The first 10 rows are patterns. Each new row is the sum of 2 different patterns, raised or lowered, with some noise. Before adding, each is slid sideways (what falls off one end comes back at the other), maybe read backwards, and multiplied by a number that may be negative. Names go in the order of the patterns.
(in the rows, 128 means zero)
Known rows, each followed by the names of its patterns:
[169  79 137 133  96 130 114 140 130 135 151 137 120 116 140 124 125 137
 161 128 165 106 126 109 115 115 111 117  93 135 136 132 128 132 132 117
 125 131 135 131 129 122 134 111 141 118 103] => bavob
[145 139 132 121 121 121 134 115 131 110 129 140 161 126 135 141 132 143
 114 118 126 126 152 119 134 132 122 118 109 116 116  98 136  94 127 139
  79 132 125  83 134 135 109 132 121 108 129] => Febet
[126 125 136  79 136 119 132 134 125 128 127 157 136 120 152 117 113 141
 128 154 103 102 118 108 121 121 138 140 136 118 172 142 113 177 111 134
 141 116 132 123 139 177 121 177 131 120 136] => Sug
[140 138 121 133 112 132 125 116 129  92 131 118 129 121 145 104  99 153
 162 134 133 124  90  93 170 137 131 165 141 114 129 125 170 147 134 118
 158 120 134 116 172 125 131 121 140 120 109] => kikav
[119 146 125 146 129 128 126 123 147  97 115 131 121 131 125 116 125 177
 134 142 125 131 119 126 112 143 122 120 126 109 112 159 149 130 150 131
 157 107 112 165 117 123 132  94 177 123 136] => bofiv
[177 151 124 119 119 131 128 105 133 140 144 173 122 117 148  99 133 107
 124  98 126 127 133 130 162 129 134 123 122 140  94 129 125 100 141 117
 130 121 147 139 108 118 148 128 124 155 131] => loti
[ 79 111 167 124 118 100 131  79 102 118 121 128 125 136 130 123 102  98
  88 134 140 125 125  94 126 128 161 138 128 143 138 131 112 166 177 111
 117 162 124  98 125 124 128 123 118 114  79] => faz
[135 123 124 151 148 125 136 126 159 140 145 128 122 177 157 177 152 131
 128 126  94 108 130 169 159  79 135 155 143 177 151 111 165 118 163 168
 144 131 136 100 105 143 160 120 147 115 155] => zul
[132 145 137  96 126 105 124 149 107 141  79 117 163 146 112 124 177 128
 144 117 148 137 127 177  96 116 177 143 123 126 117 140 169  88 139 163
 150 128  79 127 130 143 129 122 126 144 137] => tus
[105 147 126 123 125 135 125 139  80 152 108 111 142 105 142 129 121 105
 147 137 120 103 135 124 127 132 109 109 130 153 107 158 128 105 126 126
 106 146 177 141 147 159 104 107 120 136 134] => beno

New rows, each followed by the names of its patterns:
[180 129 120  94 126 108 125 105  97 141 140 118 116 136 128 123 107 125
 126 134 136  93 116  84 125 121 110 165 115 151 134  79 112 153 135 114
 128 116 122 136  96 148 104 102 127 156 125] => bavob zul
[151 150 153 158 176 194 121 165 144 142 103 149 189 173 185 156 174 153
 147 146 181 143 112 162 177 109 115 169 135 138 112 150 146  85 175 131
 169 159 139 141 137 182 175 176 155 143 132] => bavob faz
[176 163 163 102 128 156 216 174 191 153 198 127 176 151 179 181 137 172
 169 169 172 148 137 188 195 177 155 105 171 155 210 187 160 199 203 169
 146 220 221 168 156 232 175 148 200 163 181] => loti faz
[167 120  96  74 115 130 134 156 159 158 128 102 106 201 138 158 122  81
 115 160  97 154  96  73 142 133 131 169 163 143 105 168 113 160 108 181
 114 149 113 110 178 117 122 136 131 144 142] => bofiv zul
[123  94  92 136  77 119 129 109 120 134  75 180  85 116 153 105 109  82
 140 126 105 152 140 107 100 117  96 106 110  95 104 138  98 115 132 127
 127 132 125 101 114 130  93 104 112 138  97] => bavob beno
[131 101 118 131 114  99 123 149 194 132 154 116 124 173 139 129 141 145
 116 133 118 146 109 142 162  95 158 131 127 108 140 191 164 144 133 128
 103 129 112 153 105 124 126 135 136 117 151] => loti faz
[173 114 187 152 124 141 111 150 139 111 178  93 150 166 128 137 159 125
 107 149 145 130 116 108 128 107 180 129 127 187 137 131 162 133 168 147
 145 130 151 134  97 131 167 130 145 122 147] => Sug kikav
[129 145 162 143 168 140 172 205 177 210 142 140 164 156 164 154 163 150
 157 168 149 183 158 158 118 158 176 147 155 144 134 163 145 129 190 200
 112 179 134 156 195 153 173 123 121 187 170] => zul tus
[158 174 111 191 106 135 181 107 111 144 151 112 120  98 127  74 100 147
  91 148 106 110 150 118 163 150 129 124 119 101 123  97 135  55 151 110
 116 173 133 138 169  97 167 137 110 118 111] => Sug loti
[114 149 112 108 127 126 128 109  88  89 139  70 122 133 102 129  99 171
 135 115 186 113 118 120 120 120 113 137 195 115 196 102 113 110 105 106
 113  67  96 118 131 129 118 124 123 137 124] => bavob Sug
[114 131 112 116 110 105 128  82 140 125  90 120 138 124 116 107  94 137
 120 101  69 121 163  83 129 110  94 133  99 101 106 104 101 111 148 130
 132 145 106 136 106 146 143 100 119 140 125] => Febet tus
[142 153 175 117 102 160 119 170 147 109 123 118 131 128 130 135 106 128
 124 118 104 120 102 109 119 163  85  80  88 135 118 139 123 133 133 112
 122 146 105 115 189 170 113 150 132 135 174] => Febet faz
[134 115  90  99 176 106  92 172 148  91 134 152 166 148 133 124 161 135
 173 159 179  96 134 133 162 120 153 161 145 129 134 119 125 126 124 151
 125 162 116 120 127 145 137 109 150 131 127] => kikav faz
[112  94  94 123 120 108 123 113 121 115  83  94 109 138 129 128 125 132
 145 120 110  72 125 113 110 132 108 127 124 148 134 120  97 111  98 101
 120 127  82 108 145  73 130 137  79 131  89] => Febet loti
[146 140 151  89 136 135 131 122 173 157 150 135 130 153 142 176 151 122
 124 184 142 109 138 133 134 143 157 118  71 161 147 104 160 173 106 141
 127  75 162 142 110 123 105 163 136 147 102] => kikav tus
[197 135 197 174 165 187 135 180 180 176 187 162 164 170 194 186 192 169
 142 182 203 203 176 128 211 206 173 171 190 183 214 209 153 215 221 175
 194 199 184 205 230 184 180 203 211 163 129] => Febet tus
[161 117 135 107 102 134 123 116 134 116 146 151 124 135 138 162 107 137
 126 113 121 127 121 137 160 143 167 149 129 106  86  97  86 127 156 132
  95 144 135 120 167 140 118 141 138 151 154] => loti zul
[120 122  90  82 144 139  86 122 133 142 124 123 100 161 133 111  85 111
 164 112 123  92 142 145 100 123 124 121 140  82 156 124 153 116 114 131
 116 166 137 103  97 164 140  85 132 112 138] => bofiv tus
[152 139  89 106 156 120 113  94  88 113 159 101 147 102 108 125 135 122
 142 135 120 123 143 115 154 108 122 170 136 112 155 124 125 159 102 145
 129 140 150 105 115  93 110 136 112 134 157] => Febet zul
[169 158 181 167 160 153 136 182 161 178 179 194 187 143 140 145 212 170
 177 165 151 151 209 129 191 151 106 148 162 163 213 191 160 156 187 163
 164 113 166 155 180 156 141 184 183 166 134] => loti zul
[106 137 134 104  72 153 109  95 108 105 139 122 138  92 144 125 103 108
 113  99 122 153 154 138 161 103  90 128 118 157 110 110 105 127 120  92
 118 117  90 125  98 108  98 126 139  87 105] => tus beno
[131 169 121 146 119 120 139 146 136 108 132 129 113 119 146 125  96 137
 133 146 148 137 140 133 125 123 130 141  90 111 146  93 145 128 125 146
 103 127 109  81 127  76 128 122 149 132 156] => bavob Sug
[157 105 110 111 133 143 154 134 154 125 141 136  62 183 107 128 162 178
 137  86  90 122 114 131 148 147 130 116 140 169 107 125 162 198 128 159
 162 166 156 160 202 137 134 106 138 136 150] => bavob faz
[130 114  94 145  65  91 134 107 146  91 114 145  78 123  96  81 129 117
  91 106 119 131 147  99 129 114  82 122 111 140 160 113 131  87  74 160
 120 108 107  85 116 128 146 122 103  98 105] => Sug zul
[ 76 115 130 119 133 124 124 139  76 137 112  92 129 134 104 125 154  98
 186 127 144 174 101 138 105 136 129  85 125 124 111 116 129 133 113  94
 134  87 188 121 146 139 131 147 134 112 125] => bavob Sug
[ 78 101 100  90 124  58  66  92  89  87  88 118  98  71 130  93 108  97
 153 138 122  55  95  99 115 104 116 106 103  93  93  92  75  87 134 123
 130 127  88  73  92  83 136  88  85  58  67] => bofiv faz
[141 165 146 135 149 146 124 121 164 175 125 127 151 137  96 145 121 111
 170  79 133 105  71 123 147 142 130 121 159 109 107 115 140 129 128 149
 168 130 151  92 105 120 129 119 116 101  99] => bavob faz
[ 86 118  72 101 112  97  94 114  89  68 132 104  74 150  93  86 128  69
 142 125 114 126 111 106  84  82  99  79  66  86 116  74  92  87  74  97
  95  67  75  58 117  58 105  95  96 104 104] => Febet Sug
[153 111 130 149 140 126 156 150 167 100 149 136 150 140 133 157 138 153
 152 152 157 149 154 163 146 169 135 156 161 159 133 181 165 123 152 146
 142 184 170 177 138 134 165 126 146 173 155] => Febet kikav
[158  56 129 157  88 112 154 168 113 134 154 145 117 122 162 121 121 104
 152 121 167 109  88  82  90 109 111 122  92 130 125 120 104  86 132  90
 113 124 165 112  84  76 119 101 130 116  99] => bavob faz
[159 162 184 169 169 199 151 145 149 158 140 227 157 177 156 152 214 138
 152 195 172 179 171 177 229 136 168 178 149 181 168 152 170 177 155 157
 184 191 201 165 160 162 185 176 168 136 158] => bofiv beno
[123 165 101 104 109 120 117 117 106  82 108 101 106  99 120 139  65  62
 140 118  86 115 177 108 123 108 143 115 133 175 193 128  79 108 133 170
 114 167 171  96  92 112 121 111 140 140 115] => kikav faz
[ 80 110  86  97  71 115  97  75  88 116 105  98 123 116 126 134  89  79
 122  93  96 107  93  99 120 125  94  99 109  59  89  75  96  75  96  88
 107  93 132  93  90  66  90  97  56  90  80] => Febet loti
[102  93  88 103  93 117 123  92  95  93  72 114 117  69  39  79  92  77
 130 131  43  82  68  76  98 109 104  97  59  67  78  94  71  66  76 111
  19 105  85  87  87  95 112  73  47 101  52] => Sug kikav
[108 106  75 119 128  43 103  98  44 102  97  98  98 109  98  83 125  95
  98 142 119 103  99  97 115 127 124 106  93 150 121 108  81 126  86 124
 115  86 134 103 120 115 110  94 103  98 106] => Febet beno
[180 170 199 191 185 178 182 154 178 198 178 167 200 147 140 161 165 113
 224 192 188 177 143 210 177 157 179 165 170 163 144 232 170 196 198 168
 187 177 178 190 194 163 158 180 162 174 188] => bofiv beno
